The same things were measured in two ways. Each way mixes the same 10 hidden numbers, adds some noise and spreads widely along 6 directions of its own, which tell nothing about the thing.
Some things both ways: the first way, then the second way.
11, 12, 7, -13, -28, 12, 33, -15, 4, -7, 7, -10, 6, -18, -19, -29, -4, -44, 1, -10, 9
-10, 7, -25, -17, 17, -2, -4, 4, -1, -3, 7, 1, 2, -16, -20, -16, -2, -3, -11, 3, 6, -4, 6, 0, 21, 8, -19

0, -13, 9, -4, 8, 51, 21, 2, 4, 14, 9, -13, -28, 28, -22, 14, 23, 2, 10, -8, -10
-3, -4, -10, -1, 0, -9, 12, -2, 12, 6, -4, -3, 4, -12, 0, 6, -8, -27, -8, -2, -11, -10, 5, 1, 8, -6, 0

-5, 8, -12, -1, -17, -18, 26, -31, 4, -12, 4, -17, -2, -14, -16, -6, -24, -13, -23, -2, 23
-2, -31, 11, -21, 9, -5, -9, -13, -17, 10, 2, -17, 0, -13, -15, -23, 1, -6, -3, 12, 17, -8, 1, 1, 11, 12, -30

7, 0, -10, -7, -4, 0, 12, 3, 15, -5, 2, -5, 2, 14, -19, -11, -18, -30, 0, 1, 4
-1, 7, 2, -7, 0, -6, 11, -6, -6, -1, -11, -8, -7, -14, 5, -10, -2, -5, -2, 3, -19, -10, 8, 7, 29, 25, -14

12, -2, -12, -2, 13, 14, 9, 5, 22, 1, -8, 1, 13, 15, -14, -9, 3, -24, 22, -7, 0
1, 3, 17, -6, -16, -13, 26, -27, -23, -9, 1, 8, 3, 19, 23, -4, 4, 11, 4, 3, -17, -3, -3, 3, 2, 25, -15

-9, -20, 0, 13, 17, 26, -14, -10, 4, 23, -9, -6, -15, 29, 4, 23, 28, 35, 9, -8, -13
-4, 11, -3, 6, 0, -8, 36, -12, -4, 0, -12, -10, -1, 1, 19, 8, -20, -14, 3, -6, -15, -20, 13, -1, 11, -4, 2

3, -8, -14, 23, 11, 9, -2, -16, -1, 1, -12, 0, -5, 10, -7, -3, -18, 20, -12, -2, 14
5, -3, 5, -8, -6, -2, 20, -19, 1, -11, -3, 3, 7, 0, 1, 8, -5, -11, 6, 1, -4, -4, -1, 6, -1, 12, -1

-3, 10, 2, 24, 1, -5, -5, 8, -16, -10, 14, 2, -10, -5, 12, -15, 2, 29, 16, -7, -10
-3, -17, -2, -8, 18, -7, 5, -5, -30, 1, 29, 0, -6, -16, -16, -37, -14, -6, -10, 6, 3, -17, 6, 11, 12, -14, -14

-11, 1, 8, -27, 10, 26, 0, 28, -10, 9, 0, 7, -9, -7, -20, -4, 11, -26, 27, -4, -6
11, 5, -15, -19, -9, 7, -15, 5, 27, -7, -14, -3, 3, -8, -13, 13, 9, -22, -1, 15, -4, 14, -5, 10, -7, 4, -17

1, -4, 0, 13, 2, -10, -11, 23, -8, -15, 12, -4, -21, -2, -9, -2, -12, 9, 4, 1, -2
7, 17, 6, -33, -14, -19, -40, 7, -3, 13, -29, -21, -19, 0, -9, -33, 29, -23, -23, 17, -27, -6, -38, 17, 0, 16, -48

16, -8, -9, -32, -18, 28, -8, 22, 7, 18, -27, 23, 16, -14, 8, -37, 16, -58, 46, -20, -1
-18, 9, -29, -24, 12, 17, -25, 13, 11, -7, -6, -26, 5, -29, -22, -27, -7, 1, -5, 21, -22, 0, 3, 8, 26, 21, -59

-2, -2, 19, -25, -18, 12, 10, 15, 1, 2, 17, -16, -13, 9, -2, 18, 4, -27, -1, -4, -10
-7, -9, -25, -7, 7, 11, 20, -1, 6, -10, 7, -4, 10, -28, -5, -8, -17, 1, 3, 1, 11, -11, 30, -7, 23, 5, 9

19, -11, -5, 16, 4, 2, 4, -3, 11, 3, 8, 6, -9, 30, 3, 26, -3, 5, -7, 13, -7
-7, 0, 2, -5, 3, -9, -1, 9, -15, 2, 14, -16, -7, -8, 3, -26, -22, 0, -20, 13, -19, -15, 15, -3, 16, 3, -34

2, -4, -6, 24, 3, 1, 19, -3, 3, -4, 28, -12, -23, 34, -2, 15, -1, 30, -1, 3, -19
-19, 24, -9, -22, -3, -9, -18, 4, 1, -16, 9, -14, -5, -8, -1, -25, -5, -11, 2, 11, -9, -16, 4, 9, 8, 10, -42

5, -3, -13, 19, -5, -31, -20, 9, -1, -8, -3, 10, 10, 7, 21, -10, -25, 3, -1, 3, 9
-1, -9, -14, -25, 8, 2, 1, -4, 2, -2, -25, 7, -8, -7, -16, 2, 41, -25, 24, 3, 4, 24, -11, 24, -6, 33, -38

4, -4, -3, -7, -2, 4, -11, -7, 6, 10, -15, 9, 5, 0, 14, 10, 1, 10, -3, 0, -1
-1, 12, -7, -11, 1, 0, -8, 9, 8, 0, -35, -9, -8, -2, 0, -2, 21, -14, 0, 2, -22, 9, -8, 15, 9, 33, -49

-11, 17, 12, -13, -10, -20, 4, -6, 1, -10, 2, -14, 5, -25, -10, -11, 18, -35, -5, -4, 13
3, -26, 14, 2, 8, -14, 31, -31, -19, -4, 19, 10, 8, -12, -3, -6, -26, 5, 4, 3, 5, -13, 2, 2, 14, -10, 12

-18, 0, 38, -35, -7, 17, -8, 26, -5, 13, 11, -8, 1, -6, 15, 18, 45, -22, 20, -7, -17
-2, 5, -1, -35, -18, 5, 9, -25, 13, -35, -14, 12, 13, 7, -6, 9, 16, -3, 31, 6, 10, 17, -19, 9, -24, 39, -19

-1, 1, 14, -32, 4, 14, 9, 21, 7, 5, 3, -3, 13, 17, -16, 16, -3, -66, 2, 3, 10
20, -22, 9, -10, -2, -1, 9, 4, -6, 4, -18, -8, -12, -12, -5, -11, 1, -11, -9, 8, -7, 4, 2, 3, 1, 13, -6

7, -3, -25, 24, 6, -2, 0, -38, 5, 9, -21, 13, 30, -5, 21, -19, -27, 74, -19, -3, -3
-16, 10, -24, 6, 15, -11, 8, 14, -9, -10, 14, 12, -4, -12, 9, -16, 1, 7, -1, -10, 6, -9, 33, 3, 28, 3, -25

-4, 6, -20, -8, 10, 25, 25, -7, -4, 4, -17, 3, 21, -17, -12, -37, -17, 7, 12, -13, 14
-2, 27, -1, -15, -10, 8, -1, 1, 8, -38, -11, 5, 4, -10, 0, -11, -5, 16, 8, 5, -20, 2, -1, 9, 16, 47, -31

-8, -12, 18, -25, 1, -12, -23, 34, -3, 11, -2, 20, 20, -3, 26, 13, 2, -5, 5, 14, -2
8, -15, 10, -35, -33, -28, -2, -15, -5, -2, 20, 7, -3, 17, 7, -5, 20, -18, -3, 25, 4, 10, -11, -1, -35, -11, -1

31, -17, -12, 26, 2, -6, -23, -6, 16, 2, -21, 31, 14, 13, 7, -15, -17, -14, -5, 14, 25
-3, 4, -7, -26, -12, -28, -23, 2, 8, 17, -5, -3, -3, 16, -6, -2, 25, -34, -17, 13, -16, 8, -29, 9, -20, -7, -37

-27, -5, -10, -16, 0, -3, -2, 0, -6, 2, -15, -7, -5, -25, 2, -10, 12, 1, 19, -12, 17
-1, -21, -20, 11, 18, 10, 43, -8, 10, -3, -21, 4, 12, -21, 2, 23, -11, -2, 22, -9, 5, 7, 27, 0, 22, 12, -3

-27, 12, 53, -69, -39, 18, 3, 9, -7, 18, 11, 1, -2, -36, 36, 15, 43, -7, 6, -3, -19
-8, -38, -4, -19, 9, 8, -16, -5, 3, -1, 13, -7, 13, -28, -26, -19, 5, -18, -1, 11, 13, 0, 5, 6, 6, 14, -33

19, 1, -2, 15, -7, -35, -45, 10, 18, -15, -11, 22, 2, 8, 18, 0, -29, 3, -19, 18, 12
-5, -12, -20, 6, 10, 1, -8, 9, 14, 2, -11, 0, 8, -26, -7, -4, 12, -18, -3, -6, -7, -2, 8, 12, 22, 4, -24

Other things, the second way, with their names:
Z805: 0, -25, 2, -12, -8, -14, 14, -15, -9, 11, 5, -6, 1, 1, 6, -2, 9, -19, -1, 7, 4, -3, 7, -2, -4, -3, -6
Z977: 6, -18, 1, -10, 8, -2, -9, -10, -14, 7, 6, -5, -7, -11, -12, -16, 15, -23, -2, 7, 8, -6, 1, 21, 6, -7, -16
Z744: 8, -7, 1, -35, -19, -44, -1, -17, -27, 22, 19, 7, -16, 18, -2, -33, 20, -20, -27, 15, 5, -11, -27, -4, -22, -32, 20
Z980: 5, 3, 8, 4, -7, -16, 19, -4, -23, -2, 40, 7, 0, 3, 13, -18, -31, 7, -29, 12, -26, -17, 19, -3, 19, -12, 8
Z986: -2, -57, -3, 7, 22, 14, 11, -21, -6, 10, 25, -6, 25, -20, -19, 6, -15, -14, 0, 6, 20, -2, 22, 2, 8, -15, -14
Z975: -2, 1, -7, 0, 19, -10, 2, -4, 5, -3, 8, 1, 3, -24, -14, -6, -27, -12, -6, -1, 8, -19, 5, 7, 27, -16, 0
Z945: -8, -19, -4, -18, 6, 1, -12, 2, 3, -11, 6, -6, 9, -21, -19, -21, -5, 3, -2, 10, 3, 2, 0, 0, 7, 16, -40
Z796: -15, 9, -11, -20, -11, 10, 1, -13, -5, -33, 22, -10, 11, -18, 2, -32, -22, 14, 7, 11, 6, -24, 15, -2, 7, 4, -7
Z493: 7, 9, -5, 10, 1, -16, 41, -9, -14, 9, 17, 8, -5, -2, 14, -1, -23, -6, -24, 0, -27, -19, 22, -3, 30, -9, 30
Z533: -6, 21, -41, -13, -7, 9, 6, 18, 25, -35, 15, 22, 7, -8, -2, 8, 4, -6, 6, 0, 8, 12, 25, 2, -8, 0, 0
Z737: 18, -16, -1, 8, 22, -8, 30, 3, -6, 7, -17, 16, -11, -12, -10, 11, 0, -15, 1, -7, -2, 10, 7, 14, 16, 8, 1
Z893: 0, -37, 0, 24, 22, -5, 28, -7, -11, -6, 26, 14, 17, -28, -10, -10, -39, 10, -9, -12, 15, -19, 23, -6, 26, -20, 14
Z131: -1, -2, 0, 5, 14, 5, 34, -1, -7, -14, -6, -3, -1, -24, -1, -11, -32, 11, 3, -4, -10, -15, 23, -1, 32, 23, -3
Z827: -5, -34, -1, -4, 5, 11, 12, -12, 5, -8, 3, -2, 17, -25, -6, 4, -1, -2, 15, 4, 7, 7, 25, 1, 20, 32, -25
Z16: -2, 7, -20, -20, 11, -14, 10, 5, 10, 11, -18, 3, -8, -1, -16, 8, 9, -28, -3, 8, -16, 15, -13, 10, 1, 6, -20
Z379: 2, -16, 6, -6, -5, -9, -4, -10, -12, 8, 10, -10, 1, 4, 8, -6, 9, -18, -9, 8, 6, -9, 9, 5, -4, -9, -21
Z669: -9, -41, -4, -13, 2, -3, -23, -16, 11, -7, 1, 9, 25, -28, -21, -9, 24, -4, 13, 7, 14, 12, -13, 12, 9, 16, -40
Z339: 1, -5, -19, -3, -13, -5, 23, -11, 25, -9, 2, 12, 15, -2, 11, 31, -2, -16, 14, 3, 8, 10, 15, -3, -6, -15, 12
Z281: 8, -8, 11, 4, 9, 4, 19, -20, -10, 2, -10, -5, -1, -11, 6, 6, -3, -5, 7, 5, -14, -4, 14, 16, 33, 24, -17
Z444: 10, -7, 2, 9, 8, -13, 38, -4, -16, 0, 4, 13, -6, 7, 9, 3, -20, 0, -3, -2, -6, -2, 11, 3, 0, -13, 5
Z761: -1, 0, -10, -15, 2, -8, 3, 2, 0, -1, -11, -1, -3, -7, -9, -6, 4, -14, -3, 1, -2, 0, -3, 6, 3, 8, -17
Z150: 9, 17, -3, -7, 5, -10, -11, 13, -18, 24, -23, -24, -24, -2, -1, -36, 2, -19, -38, 3, -31, -23, -12, 11, 18, -1, -22
Z531: -8, -34, -24, 4, 31, -7, -2, 17, -6, 6, 22, 6, 5, -37, -20, -19, -9, 7, -7, 4, 14, 4, 28, -1, 34, -13, -26
Z819: 4, -12, -29, 2, 8, -2, 50, -9, 11, -7, 9, 26, 8, -6, 1, 32, -8, -11, 15, -1, 14, 17, 26, -2, -2, -19, 30
Z734: -13, 23, -21, -17, 6, 11, 8, -9, 4, -19, 20, -11, 9, -9, -5, -5, -30, 5, -4, 11, 2, -15, 22, -3, 21, 0, -7
Z719: -11, 6, -8, -17, -13, -34, -8, 4, -4, 1, 28, -4, -4, -4, 7, -26, -17, -10, -20, 12, -3, -22, 1, -8, -2, -36, -4
Z648: 5, -5, 10, -24, -2, -12, 4, -18, 0, -8, 6, 9, 5, -2, -11, 4, 0, 2, -1, 14, -1, 12, -8, 4, 10, 24, -13
Z45: 10, 3, 16, -1, -14, -1, 14, -15, -14, -6, 12, -7, -7, 4, 20, -2, -5, -15, 0, 10, -15, -13, 20, 13, 7, 7, -5
Z225: -3, 20, -3, -18, -4, -8, -10, 1, 5, -21, -6, -1, -9, -9, 2, -11, 4, -4, 12, 6, 1, -3, 0, 15, 9, 12, -28
Z909: 3, 10, -1, -12, 3, -12, 6, 5, -1, -1, -2, 4, -16, 1, 4, 10, 11, -17, 6, 13, -16, 15, 13, 15, 13, 17, -31
Z545: -9, -29, -27, -17, -2, -19, 10, -8, 13, 8, -1, 18, 15, -6, -12, 6, 27, -19, 7, 0, 13, 18, -10, -3, -12, -5, -8
Z421: 2, 18, -25, 2, 7, -2, 23, 12, 9, -10, -20, 7, -11, -23, 2, -2, -7, -1, 4, -7, -10, -3, 15, 7, 24, 5, 6
Z858: 13, -18, -6, -14, 2, -24, 12, -4, -3, 25, -40, 3, -23, 4, -2, 7, 40, -35, 9, 3, -3, 18, -22, 18, -12, -3, -15
Z733: 1, 17, -9, -2, 11, 2, -2, 9, -3, -9, -5, -13, -8, -8, -2, -13, -19, -9, -7, -1, 1, -18, 10, 8, 8, -8, -21
Z283: 2, -7, 10, 5, 5, -21, 20, -15, -10, 9, 1, 9, -3, 0, 4, 3, -2, -23, -4, -8, -5, -13, -1, 10, 12, -1, 1
Z469: 1, -38, -16, -9, 24, 0, -4, -5, -9, 35, -6, -14, -5, -12, -25, -8, 25, -49, -6, 5, 10, 0, -1, 17, -2, -16, -23
Z863: 16, 13, -14, 0, 11, 24, 19, 1, -2, -13, -5, 1, -9, 1, -5, 10, -3, -18, 7, 7, -12, 9, 15, 26, -3, 2, -9
Z937: 4, 11, -28, 10, 22, -5, 39, 6, 5, 5, -38, 15, -12, -9, 5, 22, 11, -12, 13, -18, -3, 10, 15, 12, 23, 11, 1
Z180: -7, -12, -15, -15, 12, -9, -29, 19, 12, 4, -15, 0, 0, -18, -21, -14, 25, -14, -5, 4, -4, 14, -13, 13, 8, 17, -60
Z907: 1, 5, 2, -19, -9, -15, 8, -16, 7, -7, 5, 11, 9, 6, -2, 10, 1, -12, -7, 5, -5, 2, -9, 1, 4, 14, -2
Z241: -12, 14, -2, -11, 15, -38, 1, 4, -6, 16, -6, -3, -19, -12, -4, -17, -4, -26, -8, 2, -18, -16, -9, 10, 28, 0, -24
Z157: -9, -18, 11, -21, 6, -17, -33, -8, -5, 7, 31, -8, 10, -7, -16, -13, -4, -14, -15, 22, 3, -4, -1, 7, 11, -5, -48
Z854: 0, -15, -25, -18, 4, -6, -5, 6, 21, 1, -15, 15, -1, -14, -15, 12, 36, -28, 17, 6, 7, 29, -4, 16, -4, 6, -25
Z418: 0, 13, 5, 2, -4, -19, 20, -12, -7, -11, 5, 6, 2, 8, 18, 5, -15, 6, 3, 4, -10, -6, 7, 1, 9, -6, -10
Z185: -9, -5, -26, -20, 13, -24, 4, 15, 2, 5, 4, 21, -10, -4, -11, 1, 30, -18, 4, 4, 4, 25, 8, 7, 5, 12, -29
Z974: 11, -12, 22, -8, 4, -2, 30, -25, -31, -2, 13, -1, -11, 5, 5, -4, -5, -10, 5, 5, 1, -8, 15, 11, 9, 20, -3
Z844: 27, -39, -2, -1, 16, -12, 26, -1, -25, 35, 4, 4, -24, 1, -7, 3, 14, -30, -10, 13, 5, 15, 12, 12, -8, -30, 11
Z255: 1, 1, -17, 1, 7, -24, 3, 25, -6, 12, 1, 2, -20, -14, 3, -19, 2, -17, -17, 1, -10, -7, 13, 4, 14, -19, -9
Z21: -8, 23, -10, -27, -26, -11, 7, -26, 8, -19, 10, 6, 10, 21, 11, 6, 6, -14, 9, 12, -6, -1, -14, 6, -24, -4, -5
Z208: 9, -11, -15, -4, 12, -3, -8, -3, -11, 23, 19, -4, -11, 0, -6, -2, 12, -38, -16, 12, 4, -4, 13, 21, 2, -41, -6
Z712: -8, -8, -13, -7, 5, 8, 5, -2, 14, -18, 4, 1, 16, -18, -13, -2, -16, -4, 4, 2, 1, -2, 8, 2, 4, 9, -18
Z5: -3, -9, -7, -13, -4, -8, -7, -8, 4, 4, 17, 9, 2, -15, -5, 1, 21, -23, -2, 13, -6, 6, 10, 14, 18, 7, -14

Some of these things the first way, each followed by its name:
12, 3, -22, 17, 14, -13, 12, -28, 17, -1, -12, -6, 13, 10, -18, 5, -5, -12, -17, 2, 13 -> Z418
3, 4, 18, -11, -5, 3, -5, 27, 11, -2, 16, -3, -11, 17, 2, 11, 28, -41, 24, -1, -12 -> Z21
0, 17, 9, -4, -13, -28, 17, -1, 10, -21, 25, -31, -12, 7, -17, 22, 5, -49, -14, 1, 2 -> Z937
8, -4, -11, 10, 0, 13, 33, -19, -4, -3, 5, -18, -11, 0, -9, 14, -10, 16, -22, -5, 9 -> Z945
5, -8, 10, -28, -3, 35, 22, 11, 14, 13, 11, -12, -16, 24, -13, 27, 16, -10, 5, -1, -22 -> Z827
6, -18, -3, -12, 9, 1, -35, 5, 13, 21, -32, 19, 21, 9, 11, 9, 2, -11, -6, 5, 6 -> Z339
18, -16, -7, 5, 10, 10, -19, 14, -1, 14, -17, 8, 12, 12, 8, 3, -2, 13, -6, -2, -12 -> Z854
-2, 22, -30, 7, 3, -9, -3, -1, -2, -14, -7, 17, -2, -12, -14, -42, -25, -10, 32, -8, 5 -> Z208
1, -15, 16, 14, 8, 10, -32, 13, -10, 7, 0, 13, -17, 6, 22, 18, 14, 42, 1, 6, -8 -> Z712
7, 2, -22, 19, -1, -24, 13, -9, -2, -18, -2, -6, 1, -2, -7, -3, -28, -20, -16, 3, 33 -> Z819
1, 9, -16, -1, 5, -5, 25, 8, 4, -15, 5, -21, 7, 9, -30, -18, -21, -47, 2, -9, 17 -> Z421
0, 5, 10, 9, 10, -2, -20, -3, 6, 4, 4, 9, 2, 24, 0, 9, 9, -17, 7, 6, -5 -> Z733
5, -2, -4, 0, -3, 10, 11, -3, 3, -6, -4, 12, 3, -17, -25, -40, -14, -14, 8, 4, 22 -> Z907
27, -10, 7, -6, -9, 14, 16, -1, 12, 17, 0, 11, 29, 10, 12, -5, 5, -16, -7, 5, -13 -> Z185
34, -5, 2, 6, -8, 7, 6, -23, 24, 11, 2, 14, 2, 21, -14, 11, 4, -15, -24, 18, -15 -> Z157
32, -17, 29, 16, -16, -9, -21, 9, 2, 7, 17, -3, -22, 30, 19, 56, 26, -19, -31, 17, -18 -> Z16
-5, 10, -7, -6, -26, -25, 4, -17, -4, -9, -1, 7, -2, -29, 4, -22, -12, -15, 4, 0, 16 -> Z734
5, -13, -8, 40, 19, -5, -2, 14, -5, -16, 19, -8, -28, 28, -15, 11, -15, 23, 0, 7, 3 -> Z131
-6, 19, 13, -2, -8, -31, 0, -17, -7, -10, 6, -5, 8, -20, 4, 11, -5, -12, -34, 10, 18 -> Z737
-18, 6, 13, -12, 10, 1, 6, 9, -8, 5, 20, -21, -7, 5, -5, 22, 22, 20, 0, -4, -34 -> Z225
-9, -1, 5, 25, 13, 28, 32, -23, -7, -3, 26, -30, -38, 17, -28, 17, 16, 56, -12, -5, -18 -> Z283
-15, 11, -4, -28, 4, -1, -4, 20, -9, 5, -9, 16, 22, -17, 1, -20, 4, -46, 35, -8, 8 -> Z844
-5, 6, -8, 18, 1, -10, -18, 14, -6, -19, 3, 11, -11, -6, -8, -30, -23, -8, 27, -5, 17 -> Z150
17, 7, 3, -33, -8, 39, 19, -30, 8, 31, -30, 18, 39, -17, 12, -2, 8, -7, -18, -6, -5 -> Z980
-27, -2, -1, -31, -11, 19, 29, -23, -8, 14, -6, -17, -2, -20, 9, 12, 9, 29, -5, -12, 5 -> Z805
12, -11, -30, -6, 20, 22, -32, 7, 20, 20, -43, 32, 25, 5, -20, -49, -7, -18, 39, -8, -4 -> Z281
